There are 3 nested groupings, the coarsest first. Each group lies inside one group of the grouping before and may be the whole of it. The rows also spread widely along 9 directions, which tell nothing about the answers.
Known rows, each followed by its group in each grouping:
[  6.0 -11.6   5.0   2.3 -27.0   4.7  36.7  -3.5  12.8   6.8   1.6 -20.3
  15.0 -12.3 -32.2  12.0  -5.3  31.8  10.7   9.9 -36.3  11.2  -0.3  20.7
 -32.7] => J_418 J_483 rud
[-24.2   1.5  -3.6  -3.0 -16.9 -12.4   5.6 -11.0  24.2  11.6  18.3 -45.4
  25.1  11.7  15.7   7.2  -7.6  41.8 -27.6  -0.8 -16.8  32.3   2.5   2.1
 -25.0] => J_709 J_355 Vimu
[  9.8 -25.4 -10.6  20.7  14.3  35.9  22.6  -7.1  26.8 -24.5 -21.2 -23.2
  29.4 -10.0  -3.4  12.0 -17.6   0.2   1.0  13.8 -46.2 -23.2   9.6  51.3
 -15.0] => J_723 J_460 ruref
[  5.9 -16.7  -1.7  -9.8  12.2   4.6   1.4 -27.9  33.2 -20.9 -23.1 -16.4
  23.8   5.7  -4.9  35.4 -32.1  -2.0  -8.7  -6.1 -12.1  -2.3   8.3   5.4
 -12.6] => J_709 J_789 dopin
[-26.5 -14.3 -17.0  -1.3  20.8 -17.2 -16.7   7.7  -3.8  11.2 -23.7 -24.6
   6.6  -5.4  41.0   4.9 -13.5   0.7 -23.9   0.3   4.5 -14.9   5.4 -12.7
  20.1] => J_723 J_460 voneb
[-36.9 -12.1  -6.5  -7.9  11.5   0.5   4.3   3.1 -34.3  11.8   4.7 -13.3
  14.9 -28.2  35.8  22.9  -1.9   9.3  -1.9  25.5 -14.0  -9.3  17.1  -8.7
  19.2] => J_709 J_789 Lek
[-11.3  -5.9   0.3  -9.4  -4.6 -34.7 -19.7  -2.9  33.0  12.9 -13.2 -34.1
  16.4   9.0  -2.3   0.5 -14.9  28.0 -13.1 -25.2  12.9  28.4  -3.2 -17.0
  16.9] => J_418 J_483 vubo
[ 10.1 -33.3  -6.4 -19.5   3.5   4.6   8.8  -9.4  22.5 -42.1 -37.2 -20.4
   4.5 -21.2   8.1   9.9 -18.7  39.4  17.6 -13.3   0.2  14.5  -0.4  17.5
  -8.3] => J_723 J_640 zoga
[-35.1 -15.6 -15.1  -9.6   5.7  -1.8   9.1   7.4 -19.1   0.6  10.6 -33.5
   3.3 -11.6  38.2   6.4   0.1  38.0 -11.3  17.6  -6.2  24.0   0.1  12.7
 -22.3] => J_184 J_342 nere
[ 13.2 -19.0 -25.0  -4.6  13.6   9.1  17.5  12.2 -38.3 -14.2 -22.2  -8.2
 -19.4 -21.7  -2.5  -4.9 -20.1   9.6   6.0   7.7  30.4 -23.7 -15.8  -7.5
  10.0] => J_709 J_789 leloz
[ 27.2 -14.8  -3.2  13.8  -3.4  32.2  33.8  -8.1  15.9   3.4   1.5 -17.9
  -1.2  -1.2  -8.6 -25.3 -17.0  24.1  -4.6 -17.3  10.9 -30.2  -9.8 -14.3
  -5.8] => J_184 J_613 lev
[ -2.1 -13.1  -7.3   6.2  23.9   9.2  -0.7 -13.2  22.4 -17.0 -23.6 -13.9
  31.4  10.6  -5.6  37.2 -24.1 -27.9 -15.2  13.1 -29.8   2.3   9.7  43.0
 -11.0] => J_418 J_382 sarub
[-17.9 -13.5 -32.6  19.3  27.1   5.5  -1.2   9.5   2.1   1.7  -8.4 -39.8
  10.0   6.7  24.1  -0.4 -20.7  13.4 -29.1  10.2  -4.2  -0.8   2.2  30.9
 -19.2] => J_709 J_702 Purok
[ -2.5 -17.3 -15.1  -9.8  10.1 -10.8  -5.9  14.8  -7.6 -25.2 -18.6 -18.2
  10.3 -14.8  -9.6  -2.3  -6.9  20.1  16.7  -3.8   9.2  14.1  -6.7  22.0
  14.3] => J_184 J_238 lege
[  0.7  -1.3  -2.9  18.8  -3.4  22.9  26.5   4.9  -6.4  20.8  11.8 -20.3
   3.6  -1.6  17.0 -16.3 -12.0   3.9 -22.8   3.9  -4.5 -38.6  -5.4 -17.8
   6.1] => J_723 J_460 fimag
[  1.4 -18.9   9.8 -15.7  -4.2   8.3  18.5 -23.8  21.4  -6.1  -4.1 -12.8
  15.8  -8.0   9.4  19.9 -14.1  24.8   3.2  -9.2 -11.0   3.8   3.7 -12.2
 -11.6] => J_184 J_613 Gipuz
[ -4.2   0.0  13.2   9.3 -11.1   3.0  19.1  -7.3  19.9  29.0   6.1 -17.7
  25.8   8.5 -10.8  15.4 -14.1 -16.1 -16.6   8.5 -33.0 -21.1   5.1  -8.0
  -3.9] => J_723 J_610 Mutop
[ -6.3   4.0  26.4 -19.9 -27.8 -11.4   5.3 -22.7  24.5   4.4  14.0 -15.3
  28.3   9.4 -11.3  18.9 -16.5   4.9  -5.2  -9.1  -8.4  28.1   2.3 -16.5
   3.4] => J_418 J_382 sozu
[  3.9 -23.6 -28.2  17.8  31.3  28.0   6.8  14.8  -0.9 -18.2 -11.1 -24.5
  12.0 -11.1   4.4 -21.8  -6.9  15.8   6.0  -0.9  -4.8 -13.0  -2.3  39.9
   7.9] => J_184 J_342 fubo
[ -9.6 -18.9   7.0  -8.9   5.3  19.7  19.5 -14.3   2.1  -0.2  -8.9 -15.5
   6.5 -23.0  51.9   7.6  -5.0  50.3  -3.3 -13.2   5.0 -15.8  15.3 -28.9
   4.9] => J_184 J_238 sugi
[ -0.8  -3.0  -2.7 -14.7   5.5   5.5  -3.0  -5.2 -11.8 -15.9  -4.7 -10.0
  -0.6   2.7  10.1   4.8 -23.5  -2.0  -7.0  -5.1  34.0   9.4 -11.3 -17.6
  20.0] => J_418 J_382 fenad
[-17.2 -13.0   9.1  -9.5 -15.6 -27.9  -5.0  -3.5  28.4  11.2  -6.6 -24.4
  34.7 -16.0  -9.8  10.6   3.5  36.8  12.6  -8.6 -26.7  27.9  13.7   4.7
  18.8] => J_418 J_483 Liped
[  4.7 -19.9 -11.3   0.2  18.9  24.1  22.5 -17.1   3.5  -9.0 -24.7  -2.4
  16.3 -14.6   9.2  35.8 -22.3  -9.1   0.3  10.2 -20.2 -26.1  15.3  12.2
  -6.3] => J_709 J_702 Noson
[ -9.9 -10.5 -18.5  16.8   2.7  11.9  13.5  30.3 -11.3  -9.2   5.0 -32.4
  20.0 -10.5 -12.2 -15.2  -4.9   7.3   9.7  24.0 -27.7   7.8  -7.1  49.8
  -3.0] => J_723 J_610 Mutop
[ -2.9  -0.2  15.9   0.4 -20.9  -2.8  23.5 -12.1  11.0  30.3   8.3 -12.1
  19.7  -8.3 -15.6   8.9  -2.7   9.1   1.0  -2.2 -19.7 -12.4   6.6 -22.8
  13.5] => J_418 J_483 Liped
[-15.3 -28.0 -23.3  -0.9  21.9   6.9  -1.1   2.3  -7.1  -9.7 -21.1 -27.4
   8.6 -22.1  35.8  12.3 -14.3  36.0  -5.9   8.1  -3.1  -6.3  12.4  12.2
  -1.2] => J_709 J_789 Lek
[ -6.0  -9.3   8.3 -14.2  -2.6   6.1  16.5 -15.1  -1.1  11.9   6.5  -5.6
   8.1 -10.5  13.3  10.4  -6.5   7.0   0.8  -1.7   0.2 -12.9   6.5 -25.7
   8.2] => J_184 J_342 nere
[-31.9  -5.5  -6.1  -8.5  -2.2 -24.5  -0.3   4.0  -7.9  15.3   0.1 -32.8
   0.4   0.5  22.5  17.4  -7.7  27.3 -24.1  11.0   0.1  28.5  -2.9  -6.2
 -10.8] => J_418 J_483 vubo
[-24.0  -7.4   5.7 -12.8 -27.5   2.2  27.1  -4.9  -3.4 -16.3  15.6 -29.2
  17.9 -16.7   6.3  16.7  -1.8  32.9   3.3  24.5 -30.8  33.6  -3.7  15.9
 -23.3] => J_723 J_460 ruref
[-16.1 -12.1 -12.8 -18.4  25.8  12.8  -9.0  -7.4 -12.3 -30.8  -7.7 -14.8
  13.1 -16.1  32.0   9.9 -25.0   9.8  10.8  -1.2  20.4  10.2   9.5   0.3
  29.7] => J_709 J_702 Purok
[-25.1  -1.3  26.6 -21.3 -24.7 -22.9  -2.9 -25.6  31.6   8.4   4.6 -20.6
  33.7  -0.1   7.2  27.1  -9.0   8.4  -8.3  -3.8 -23.5  18.7   8.4 -25.2
  12.7] => J_723 J_460 ruref
[  4.3 -31.6 -29.6  12.6  29.7  -9.3  -4.9   4.3  26.0  -6.7 -54.1 -26.4
   7.0  -4.0   2.1  15.4 -18.8  17.5 -11.5  -6.2  -7.3 -11.6   6.5  29.5
 -12.3] => J_418 J_483 Liped
[-25.4 -17.9 -13.8   2.6  24.5   8.6   1.4   4.9 -11.9  -5.2 -15.9 -13.2
  19.0 -25.5  24.4  20.8  -3.5   6.4   7.0  20.6 -21.6  -4.4  18.8  22.9
  19.6] => J_418 J_483 Liped
[  7.0  -8.8 -14.0   2.3   0.7 -25.0  -0.4   7.7  10.8  13.0 -19.9 -24.4
  -1.7   5.8 -24.6  -5.0 -15.3   8.0 -11.9 -13.2  19.7  -1.5 -13.7  -8.0
   5.6] => J_418 J_483 Liped
[  6.5 -19.7   4.3 -22.5  -7.0  -6.5  12.1 -16.0   8.3   4.5 -25.8  -2.2
   1.2 -23.7  13.3  16.1 -15.1  31.3   9.8 -21.9  16.8 -12.9  10.1 -45.3
  16.3] => J_709 J_702 Noson
[ -3.0  -9.7  -4.4  -4.4   5.7 -11.1   9.1  -2.0 -10.7  13.9 -21.4  -6.8
  -4.6  -0.4   6.1  23.6 -15.7 -11.1 -23.2   5.8   7.4 -16.7  -1.0 -17.6
  -4.5] => J_418 J_382 sarub

New rows. What belongs after each?
[ 15.1 -13.8   1.7 -22.4   0.2  -8.8   2.5 -13.1  25.0 -22.4 -30.3  -9.0
  11.1  -7.5 -26.1  19.1 -25.1   8.8  18.9 -18.3   9.5  13.2  -1.9  -5.1
   8.1] => J_418 J_483 rud
[  4.3  -2.9   8.2  -1.2 -33.1  -9.9  21.9  -4.8  33.3  14.4   6.8 -39.0
  11.2  20.2 -20.1  -1.9 -18.1  27.0 -21.6  -6.4  -8.1  14.6 -14.8 -10.2
 -36.4] => J_723 J_610 Mutop
[ -6.9  -6.6   1.8   7.7   6.2 -29.0  -4.9   7.7   4.7  34.6 -13.2 -14.1
  18.0  -3.2  -2.1   5.1  -0.9  -7.1 -15.6  -9.1  -3.6 -23.0   4.2 -17.0
  20.4] => J_184 J_238 sugi
[ -5.5  -4.5  18.4 -15.2 -15.6  18.8  21.8 -16.5   8.7  -2.6  12.7 -18.5
   6.3  -6.1  28.5  -8.1 -13.5  30.8  -3.2 -13.4  13.9   0.0   0.3 -34.7
  12.7] => J_723 J_640 zoga
[  6.8 -16.1  -8.4   7.6  -2.3 -20.9   2.4   3.9  22.9  22.9 -11.9 -21.2
  20.1   3.2 -31.8   1.4  -6.1  -2.3  -3.9  -2.9 -18.6  -9.5  -3.2  16.0
 -10.6] => J_184 J_342 nere
[-19.1   1.5   9.0  -0.2 -14.4 -22.4  12.5   6.0  -8.7  31.1  14.0 -17.5
  18.3  -1.8 -15.7  15.2   4.4  -1.5 -12.0  15.1 -26.0  -2.7  -0.3  -3.1
  -7.4] => J_184 J_238 lege
[ 27.2 -12.6   8.3   5.8 -21.6  13.9  35.9   7.2  -4.5  17.6  -5.2 -10.2
  -6.1 -17.2 -18.8 -26.5  -5.0  16.4  10.7 -12.7  11.3 -37.6 -10.3 -26.9
  17.5] => J_723 J_640 zoga
[-36.5   1.7   8.1 -17.9  13.8 -10.7 -16.3 -10.9  -3.1   8.1   2.9  -9.3
  24.3 -12.2  34.6  16.9  -8.9  -1.2  -1.4  -4.5  10.0   7.3  16.8 -32.4
  58.1] => J_418 J_483 Liped
[ 11.1 -13.2  10.0  -8.6  -5.5  37.8  28.8 -17.6   7.6 -26.6  -2.5  -7.7
  15.1 -15.3   4.9  12.2 -17.3  24.1  12.5  -1.1  -9.1   2.8   5.0   8.2
  -1.9] => J_418 J_382 sarub
[ -0.3  -8.2 -15.8  -2.2  -2.9 -15.4  11.3  14.2 -10.7  -7.8   5.1 -19.5
   7.7   0.5 -40.9  -0.3  -9.6  -5.3   4.0  15.4  -6.2  22.4 -20.6  27.8
 -13.2] => J_184 J_613 lev
[  5.8 -10.2 -10.8 -10.2   8.5  -5.9  16.2 -23.8  11.1   2.9 -28.8  -8.6
   1.2   2.0   0.1  41.8 -24.3 -10.5 -19.8   6.0 -10.1 -22.4   5.1  -9.9
 -26.0] => J_709 J_355 Vimu
[ -5.2 -22.1 -12.7 -20.3   0.5  -3.9   0.2   1.6   5.9 -41.5 -23.3 -27.0
   9.7 -18.7   3.0   7.9 -14.2  30.0  15.2   0.7  -5.6  29.0  -4.7  25.8
  -1.3] => J_723 J_460 voneb
[-28.5   0.8   3.0 -18.4  -4.9  -4.0  13.8  -6.3 -28.7  17.0  10.5  -4.5
  11.0 -27.0  23.2  26.2   3.4   4.8   3.1  20.4 -18.8  -8.1  12.3 -24.8
  18.1] => J_709 J_355 Vimu
[ -2.0  -3.8 -18.5  27.8  -3.5   6.2  17.6  12.6   7.9  12.4   5.6 -41.7
   9.7  14.5  -9.1 -14.6 -14.4   0.1 -31.2   9.4 -11.1 -10.1 -16.8  18.0
 -20.7] => J_723 J_460 ruref
[-19.9 -15.6  -5.3 -34.5   9.5 -14.1  -3.0 -12.2  -0.7 -26.1 -27.7 -17.0
  -2.2  -4.6  32.2  42.0 -28.3   7.3  -9.0   9.5   9.7  20.3  -1.0 -11.0
 -14.2] => J_723 J_610 Mutop
[ -1.9  -0.3 -10.2  -8.3  23.7  19.1  -3.4 -10.5  -3.0 -18.2  -4.9  -7.6
  19.7  -8.4  12.7   6.9 -19.7 -13.5   6.7  -4.3   9.1 -13.4   8.3  -6.9
  40.7] => J_709 J_355 Vimu
[  1.1  -6.9  -4.5  -1.0   2.0  31.3  27.9 -19.5   3.4  -8.8   9.0 -17.5
   9.7   1.4  10.0  14.6 -25.3   9.6  -8.1   6.9  -6.3  -4.9   2.2   5.8
 -20.3] => J_709 J_702 Purok
[ -7.3  -6.6  -8.4  -6.1 -11.2 -31.1   7.4   6.7  -4.2  10.0 -12.6 -18.7
  11.8   0.8 -34.5  25.7  -9.5 -29.3  -9.9  23.3 -29.8   4.3 -11.3  18.4
 -15.6] => J_723 J_460 voneb
[ -7.1 -20.3 -14.4  -3.1  14.3   0.7  -1.0   5.8   0.8 -11.0  -8.0 -21.3
  15.8 -12.3   1.6  -2.6  -6.3  13.5  12.6   1.3  -3.5   6.2   0.6  20.8
   9.1] => J_184 J_342 nere
[ -9.3 -14.8   8.0 -10.2 -11.1  -7.7  13.9  -0.3  -4.7  27.7   4.6 -11.9
   3.9 -21.4  16.3  -9.4   3.6  33.9   5.4 -15.1   7.2 -13.8   1.4 -45.9
  25.4] => J_184 J_613 Gipuz
[-13.8 -13.2   9.7  10.4 -14.6  14.6  22.1  -8.6  22.0  34.8  21.0 -32.6
  20.7  -4.9  27.3 -14.1   3.3  47.0 -15.6  -8.0 -19.9 -13.1  11.1 -12.5
 -12.6] => J_184 J_342 nere
[-31.5 -10.8  -5.3 -20.3  22.2  10.0   1.4 -12.5 -15.2 -28.9  -3.0 -15.6
   9.8  -9.8  44.9  33.1 -16.4  13.4  -8.9  14.7  -0.1  13.3   8.7   3.7
  -1.8] => J_184 J_238 lege
[ -0.7   2.3   0.6   4.9  -6.8  -4.0  -2.6   1.2  12.0  11.7  19.4 -29.3
  32.9   6.8 -27.5 -15.8 -15.4   1.3  -3.0  -7.6   0.7   5.9  -6.2  -0.5
  26.0] => J_709 J_789 Lek
[ -3.9  -8.8 -18.1   7.7   9.9   7.3  22.4  16.4 -31.9   8.6   7.5 -12.7
   0.9 -10.7 -15.9  -2.8  -1.2 -11.3  -0.4  24.4 -11.9 -13.9  -9.4  19.8
  -2.7] => J_184 J_342 fubo
[-10.6   0.4   7.6   6.6   2.7  -0.6  -6.8  -6.2  14.6  31.6  11.4 -14.7
  31.0  -1.2   7.8  -9.9 -12.9  -4.0  -6.3 -15.4  -0.7 -22.1  15.6 -26.1
  50.1] => J_709 J_702 Purok
[-24.6  -8.1 -15.3   9.7  14.6  12.1  12.1  13.4 -23.7  12.8  18.2 -25.0
   8.7  -7.9  23.7 -10.8   1.6  12.7 -12.6  16.1  -8.3  -4.5   0.0  10.9
   3.0] => J_184 J_342 fubo
[-16.4  -7.8   1.8  -9.9   5.0 -24.6 -22.1  -7.3  33.3  -3.1   2.8 -29.5
  41.7  10.4  -9.7   1.7  -9.6   7.2  -0.5 -16.4 -12.0  33.0   4.7  11.4
  19.7] => J_184 J_342 fubo
[  6.8 -31.7  -8.6   2.9   0.2  25.8  20.4  -8.9  21.8  -7.3 -18.2 -32.0
   8.4 -20.9  23.2  -0.3 -14.7  65.3   0.4 -10.9  -7.8 -13.9  11.6   1.8
 -17.5] => J_709 J_789 Lek
[ -2.5  -8.2  13.5  -1.5 -15.5   7.6   6.4  -5.9  20.6  -2.2   6.2 -20.4
  33.8  -5.1  -6.0  -2.6  -9.3  21.5   8.7  -8.2 -18.8  15.3   8.8  12.2
  13.2] => J_418 J_382 sozu
[-18.4  -7.7  10.8 -17.7  -7.8 -18.4  -2.6  -5.5  -6.2  10.0  -6.4  -6.4
  16.1  -8.8   4.2  29.3  -4.5  -3.8  -3.0  11.2 -10.7  12.2   4.6  -8.4
  11.5] => J_418 J_382 fenad
[-17.7 -17.3 -20.2   6.5  30.3  12.8   8.3   0.7 -12.6  -5.1 -25.7 -15.2
   1.9 -13.5  25.9  29.1 -13.2  -0.3  -9.1  22.5 -16.1 -12.0   6.6  24.2
  -4.0] => J_418 J_483 vubo
[-32.0 -15.3  -3.7 -13.3  19.9 -28.0 -29.6  -4.9  21.4  -6.9  -7.7 -23.9
  36.7  -4.5  18.4  14.3  -9.2   5.8  -2.6  -3.8 -12.2  27.8  11.9   8.7
  25.5] => J_184 J_613 lev
[ -3.3  -2.7   9.7 -16.9 -18.0 -20.3  11.4   5.8 -17.2  14.6  -0.6  -7.4
  -4.1 -12.0 -14.0  -4.4  -3.5  -3.9   6.3  -1.9  15.0  -5.5 -10.9 -33.6
  26.8] => J_723 J_640 zoga
[ 16.9 -20.7 -16.5   3.6   4.6   2.0  11.6 -11.9  36.6  -8.9 -31.0 -26.8
  16.2  -1.1 -14.2  15.1 -17.1  22.5  -6.6  -7.5 -22.4  -7.7   5.7  25.5
 -28.5] => J_709 J_355 Vimu
[ -0.1  -7.1 -14.3  -5.1  22.8 -13.8 -24.7   1.8  10.4 -17.5 -12.5 -22.8
  28.2   3.2 -24.0   4.8 -25.3 -20.5   4.4  -5.5  12.1   7.8  -3.1  15.1
  37.2] => J_709 J_789 Lek
[ 18.6  -9.9 -11.8   1.9  18.2  42.9  25.6 -19.8   6.7 -15.5 -16.5  -6.7
   3.1  -6.6  15.6   8.2 -25.7   2.8  -2.6  -6.1   5.7 -40.4   7.1  -9.5
   7.4] => J_709 J_355 Vimu
[-25.8   1.4   7.5 -16.0  -2.5  -9.9  14.4 -28.5   5.3  24.8   2.9 -14.7
   0.4   9.1  29.6  42.1 -17.4   1.8 -35.9   7.4  -0.8   0.2   7.9 -39.1
 -14.0] => J_418 J_483 Liped
[ -4.3 -15.9   5.9  14.5   0.9   0.4  15.3  -5.3  19.3  27.9  -9.4 -19.4
  24.7  -8.5  11.9  10.6   1.1  18.2 -16.0  -6.4 -26.8 -26.2  14.5  -2.8
  -4.8] => J_184 J_238 sugi
[ -3.9  -8.2  10.5   7.1 -24.9   4.8  28.4  -1.7  15.6  16.2  13.9 -31.7
  13.7  -3.2  -0.3  -9.5  -2.4  30.5 -11.5   2.1 -21.4   3.3  -5.3   0.4
 -18.2] => J_723 J_640 zoga
[-20.1 -20.9  -8.8  -3.3  15.8 -14.0 -21.2   6.9   5.4  -3.6 -26.0 -20.1
  20.3 -13.9  29.0  11.2 -10.2  15.6  -3.2  -3.7  -4.7   9.5  14.8  11.1
  22.8] => J_418 J_382 sozu
[ 12.3 -27.2 -15.6  14.0   5.4  28.4  30.4  -7.7  14.9  -6.0 -16.6 -29.9
  10.2 -11.4   1.8  11.8 -17.5  34.8  -9.8   7.1 -23.2 -21.7   3.8  26.5
 -37.6] => J_709 J_789 Lek
[ -1.5  -6.6 -13.8  -2.6   1.6 -30.7  -1.1  -1.5  12.3   8.7 -13.8 -22.4
  17.2  14.6 -37.7  29.3 -22.0 -25.8 -14.7  11.4 -17.8   8.8  -5.3  24.9
 -24.4] => J_709 J_702 Purok
[-28.4  -3.6   0.3 -21.7  13.4 -13.1 -15.8 -12.8  -1.7  -8.4 -10.5 -15.8
   7.6   6.5  43.7  27.0 -25.7  -1.5 -24.2  -1.0  20.6  20.5   4.7 -19.3
  10.6] => J_418 J_382 sozu
[  0.9  -2.5  -9.0  -3.9 -12.7  -6.2  31.9   3.1 -15.2   6.5  17.3 -18.2
   2.4   5.6 -38.3   8.3  -4.8  -7.7  -5.0  19.2 -13.9  11.3 -21.5  16.3
 -32.6] => J_184 J_342 fubo
[-26.9   0.2   0.0 -32.5  -0.5 -14.3   9.1  -8.8 -30.4  -1.1  14.0  -7.9
  -6.3  -7.2  17.3  24.2  -7.2  -1.6  -7.3  13.6  11.5  18.8  -7.5 -25.7
   1.6] => J_184 J_342 fubo
[  6.1  -1.0  10.0  -4.2 -12.3 -21.7   0.9 -11.0  20.1  24.0 -10.8 -12.6
  11.4  15.2 -14.4  10.7 -20.7 -13.1 -21.9 -15.7   8.0  -9.2  -2.9 -28.1
   7.0] => J_418 J_382 sozu
[-20.7 -11.2  -9.6 -19.3   0.2   9.7  14.7   5.2 -39.2   1.0   2.4 -10.3
  -6.9 -32.4  45.8  -2.1  -4.7  42.2   6.6   1.3  27.3  -1.6   4.0 -36.1
  26.1] => J_709 J_702 Noson
[  3.4 -10.3  -1.1  -6.9   0.3  25.4  29.4 -19.0  -2.1  -9.8  -7.1 -11.9
  -5.3   4.7  20.9  28.2 -22.2   7.8 -21.9  12.8  -0.2  -5.6  -2.5  -3.6
 -32.9] => J_418 J_382 fenad
[  7.0 -13.3   4.0 -21.8  -9.4 -15.5  15.1 -10.4   6.5   4.0 -27.6  -3.8
  -4.7  -6.7  -6.9  29.9 -21.9  -4.3  -0.6   1.2  -0.5 -16.9  -3.3 -28.7
  -7.6] => J_723 J_610 Mutop
[ 20.8   1.3   6.2 -20.3   2.4  18.0  35.4 -41.0   8.1 -15.1 -16.7   1.7
 -17.3  15.2 -13.0  45.0 -41.1 -24.9 -17.8   3.2  17.3 -12.0 -11.7 -28.8
 -24.7] => J_418 J_483 vubo
